There are 4 ways to turn a row about zero (a turn may also mirror it). The second row of each pair is the first, turned, with some noise. The first 28 pairs use one turn. New pairs use 2 turns, one after the other, and a turn may come again.
Some pairs, each with its turns in order after it:
2.998	4.636	-1.801	2.674	-1.744	0.100
-1.280	-0.079	4.125	4.978	-1.259	-0.907 => q_830

1.063	2.476	4.708	1.783	0.814	-0.647
1.810	2.378	-3.091	-1.937	-1.974	2.452 => q_689

-0.803	1.927	-1.411	-1.852	-1.055	-1.082
-0.124	0.094	-0.535	0.376	-3.027	1.972 => q_919

-2.041	-0.363	3.667	2.995	-1.892	0.567
-1.351	0.474	-2.912	1.652	3.372	-3.023 => q_830

-0.273	2.946	-2.112	-2.197	-0.444	-0.491
1.410	-3.733	0.568	0.794	-0.590	0.575 => q_689

5.953	1.290	-3.402	-1.767	-0.089	-0.651
0.890	2.189	5.473	-0.062	-3.544	0.766 => q_830

-2.390	0.654	-0.090	1.409	-0.508	-2.442
1.945	-2.814	0.049	-0.996	-0.419	1.541 => q_919

1.220	2.613	-1.253	0.377	-1.148	-1.132
0.545	-0.754	-2.483	1.312	-1.598	0.607 => q_919

0.355	-1.611	2.840	0.845	3.960	-1.582
3.579	-1.559	0.243	-2.375	-3.013	0.128 => q_520

0.018	-0.483	-0.945	-2.811	-0.225	0.455
-0.654	-1.655	2.350	-0.276	0.619	0.646 => q_689

0.695	1.281	1.307	3.282	1.839	-2.591
1.370	1.349	-4.269	-1.187	-0.050	-0.876 => q_689

-1.462	-0.136	1.777	1.513	0.125	-0.670
-1.426	-0.315	-1.929	0.286	0.808	-0.913 => q_830

-0.154	0.300	-1.110	3.403	-3.014	0.305
1.638	-0.648	-3.517	-2.043	1.640	0.853 => q_919

-1.225	-1.201	-1.396	2.715	1.339	5.764
-2.239	2.820	3.008	0.093	-2.388	4.021 => q_520

1.560	0.121	-1.504	4.864	-1.548	-1.510
-0.031	0.876	-2.973	0.601	-2.660	-4.143 => q_689

0.320	3.489	-1.188	-0.335	1.764	-0.441
-0.340	-2.446	1.179	1.443	-2.742	0.211 => q_830

-0.446	1.698	-4.940	-1.303	-2.201	2.127
-3.341	1.370	-0.573	1.954	3.599	2.645 => q_520

-2.050	-2.444	-0.736	6.158	2.101	-0.453
-0.281	4.104	-3.451	2.983	2.127	-3.153 => q_689

3.162	-2.440	0.026	-0.152	1.551	-1.883
2.826	1.262	-1.787	-2.855	0.070	-0.475 => q_520

3.433	-1.664	-0.437	-1.040	1.861	1.218
-2.830	1.693	0.244	2.520	1.883	-1.082 => q_919

-4.431	-2.218	-1.939	0.832	-0.034	2.455
1.944	-1.261	-2.661	0.472	3.724	3.090 => q_830

-2.911	-2.785	-2.668	0.617	-2.241	1.004
-4.629	0.596	1.347	-2.523	1.100	0.468 => q_520

-1.370	-2.864	3.083	0.390	-1.042	1.222
2.083	1.540	2.452	-2.196	2.324	-0.711 => q_919

-2.933	-0.485	-0.641	0.875	-3.579	3.474
-1.964	1.237	2.260	4.176	-2.412	0.620 => q_689

-2.177	0.012	0.478	0.659	-1.900	4.458
-3.866	1.421	1.728	1.848	-2.253	0.928 => q_520

4.861	-0.762	0.805	-3.954	0.076	-0.832
2.222	1.873	-5.723	-0.019	-0.618	-0.953 => q_520

2.240	1.122	0.216	1.365	-3.439	-2.403
3.186	0.148	-3.110	1.766	0.592	1.485 => q_919

3.416	-1.460	-3.725	2.653	3.892	-0.236
-0.230	3.039	-0.027	1.979	-4.039	4.502 => q_830

New pairs, each followed by its turns in order:
0.769	0.130	0.477	-1.124	-1.985	2.765
0.322	0.312	-0.209	0.392	1.437	-3.511 => q_689 q_830

-0.139	1.198	-1.847	-0.604	-1.356	-2.540
-0.858	-1.429	0.006	-0.452	-3.018	-0.849 => q_830 q_520

2.020	0.057	0.369	-2.182	-0.429	3.176
-1.781	-3.395	1.191	1.375	-0.043	-0.589 => q_919 q_830

1.430	1.240	-1.738	-3.201	-3.589	0.208
-2.588	0.278	-0.535	-2.113	-2.688	-3.314 => q_689 q_520

-1.215	-1.345	1.943	-2.383	-1.991	-1.100
-0.606	0.759	2.072	-3.323	-1.125	-0.178 => q_689 q_919

-0.125	-3.676	2.877	2.642	-0.481	6.180
3.759	-0.909	-3.422	0.664	-4.716	4.180 => q_689 q_689

1.996	0.473	0.555	2.545	-0.956	0.906
1.907	0.703	-2.044	1.088	-1.539	1.494 => q_689 q_919

-2.983	0.644	-1.372	-2.414	-1.765	0.782
-1.837	1.220	2.748	1.599	2.399	-1.112 => q_830 q_919

-0.071	-2.821	-3.772	-0.252	3.380	-2.123
5.268	-1.286	0.777	1.209	2.031	-1.259 => q_830 q_830

1.728	-2.126	-2.304	-5.598	1.962	0.220
1.451	-2.605	4.761	3.096	1.210	-2.676 => q_520 q_689

4.425	0.346	-2.271	2.752	-0.910	0.879
-0.681	-1.137	0.382	1.901	-1.010	5.142 => q_919 q_830

-1.798	-0.336	-1.099	1.113	1.796	0.651
1.884	0.832	-0.003	1.723	0.611	1.547 => q_830 q_830

0.545	-0.555	-0.532	-1.114	1.384	-0.330
-0.368	-0.409	1.303	-0.234	-1.221	0.394 => q_830 q_689

-0.982	0.543	4.139	-1.893	-1.721	-2.709
-4.018	-1.021	-2.042	-0.775	0.977	-2.887 => q_520 q_689

1.758	-0.073	-1.039	0.257	0.076	2.791
-0.959	-2.999	0.689	0.183	-0.291	1.337 => q_919 q_830

-0.583	-2.070	-0.440	1.428	-0.063	1.537
-0.319	-0.637	0.420	0.463	-0.877	2.539 => q_520 q_689

-3.213	0.932	1.238	1.776	3.798	-3.904
1.377	5.037	-1.587	-3.955	-0.303	-1.370 => q_520 q_830

2.780	1.339	0.743	-2.220	-2.402	0.317
-1.075	-0.572	2.454	3.546	-0.156	-0.329 => q_919 q_830

-0.743	2.475	-4.213	-1.655	1.433	0.016
-1.385	3.112	-0.292	-2.497	1.376	-2.769 => q_689 q_689

3.136	3.368	-4.695	-0.924	-2.007	1.353
4.228	1.494	0.413	0.300	2.837	-4.490 => q_830 q_919

1.198	2.856	3.082	-0.624	2.117	-1.050
-3.738	2.653	0.863	-0.048	1.004	-0.778 => q_919 q_830

1.104	-1.012	-1.236	-0.781	-0.938	-1.295
0.606	0.914	1.385	-0.046	-1.662	-1.327 => q_830 q_919

-0.517	5.169	-2.421	-4.662	2.689	2.164
3.205	3.140	-1.951	4.880	1.293	3.897 => q_520 q_830

1.836	2.758	-2.485	1.652	1.276	-2.205
4.215	1.360	-0.620	0.029	-1.899	1.948 => q_520 q_520

0.311	0.611	1.305	-0.346	-1.260	-2.897
1.164	-0.888	2.745	-0.784	-1.155	1.562 => q_830 q_919

-2.588	-1.557	1.321	-1.803	1.005	1.950
-0.638	-0.514	0.523	-1.734	-0.623	-4.069 => q_689 q_919

2.547	-2.151	0.020	1.516	-0.991	1.333
-2.143	-2.161	1.231	-0.868	-0.223	-2.059 => q_689 q_830

-2.729	0.711	2.095	-1.268	-1.499	1.797
2.037	-0.851	0.138	-3.087	1.325	1.917 => q_520 q_919

0.588	2.589	1.260	0.351	1.515	-2.807
0.106	-1.618	3.022	-0.084	0.884	-2.630 => q_689 q_689

-2.173	-3.330	-1.744	-2.433	-0.859	0.694
-3.285	2.299	1.382	2.021	-1.040	-2.046 => q_830 q_919

2.434	1.146	-0.015	1.099	-0.176	1.406
-0.615	-0.128	0.760	2.540	-1.152	-1.308 => q_520 q_830

-0.161	0.665	2.966	-2.559	0.237	3.352
-0.799	0.365	1.782	2.327	4.184	0.572 => q_520 q_830

-0.203	1.902	-1.215	0.553	-1.192	0.694
-0.717	-0.201	-1.989	1.861	-0.549	-0.046 => q_520 q_830

-1.364	2.160	3.831	6.593	2.869	-1.736
-3.343	0.122	-0.278	-5.625	4.164	-4.191 => q_919 q_689

0.322	-0.463	0.124	3.994	2.321	2.279
1.127	-3.151	-1.607	-3.501	0.913	0.859 => q_919 q_520

1.454	1.141	3.095	-0.036	2.425	-2.443
1.754	-0.137	-0.450	-1.153	-1.404	4.123 => q_830 q_919

1.056	4.171	0.504	2.004	0.309	2.320
0.708	2.440	-4.229	1.535	1.308	0.249 => q_689 q_919

0.355	0.907	3.065	2.747	2.819	3.364
3.988	3.143	-2.923	-0.411	0.500	-1.376 => q_520 q_919

1.304	-5.182	2.675	-2.387	2.256	2.791
-4.822	0.966	-2.778	2.874	3.668	-0.889 => q_520 q_520

2.481	4.332	-2.901	2.305	0.765	-2.459
-2.521	0.177	0.952	2.940	0.566	-5.236 => q_919 q_689

-0.465	1.110	-1.199	0.093	0.412	0.693
0.867	1.433	0.248	0.742	0.191	0.391 => q_520 q_689

-3.219	-1.641	-3.117	1.057	1.077	2.932
3.565	-2.228	-2.892	-0.123	2.139	-2.002 => q_520 q_830

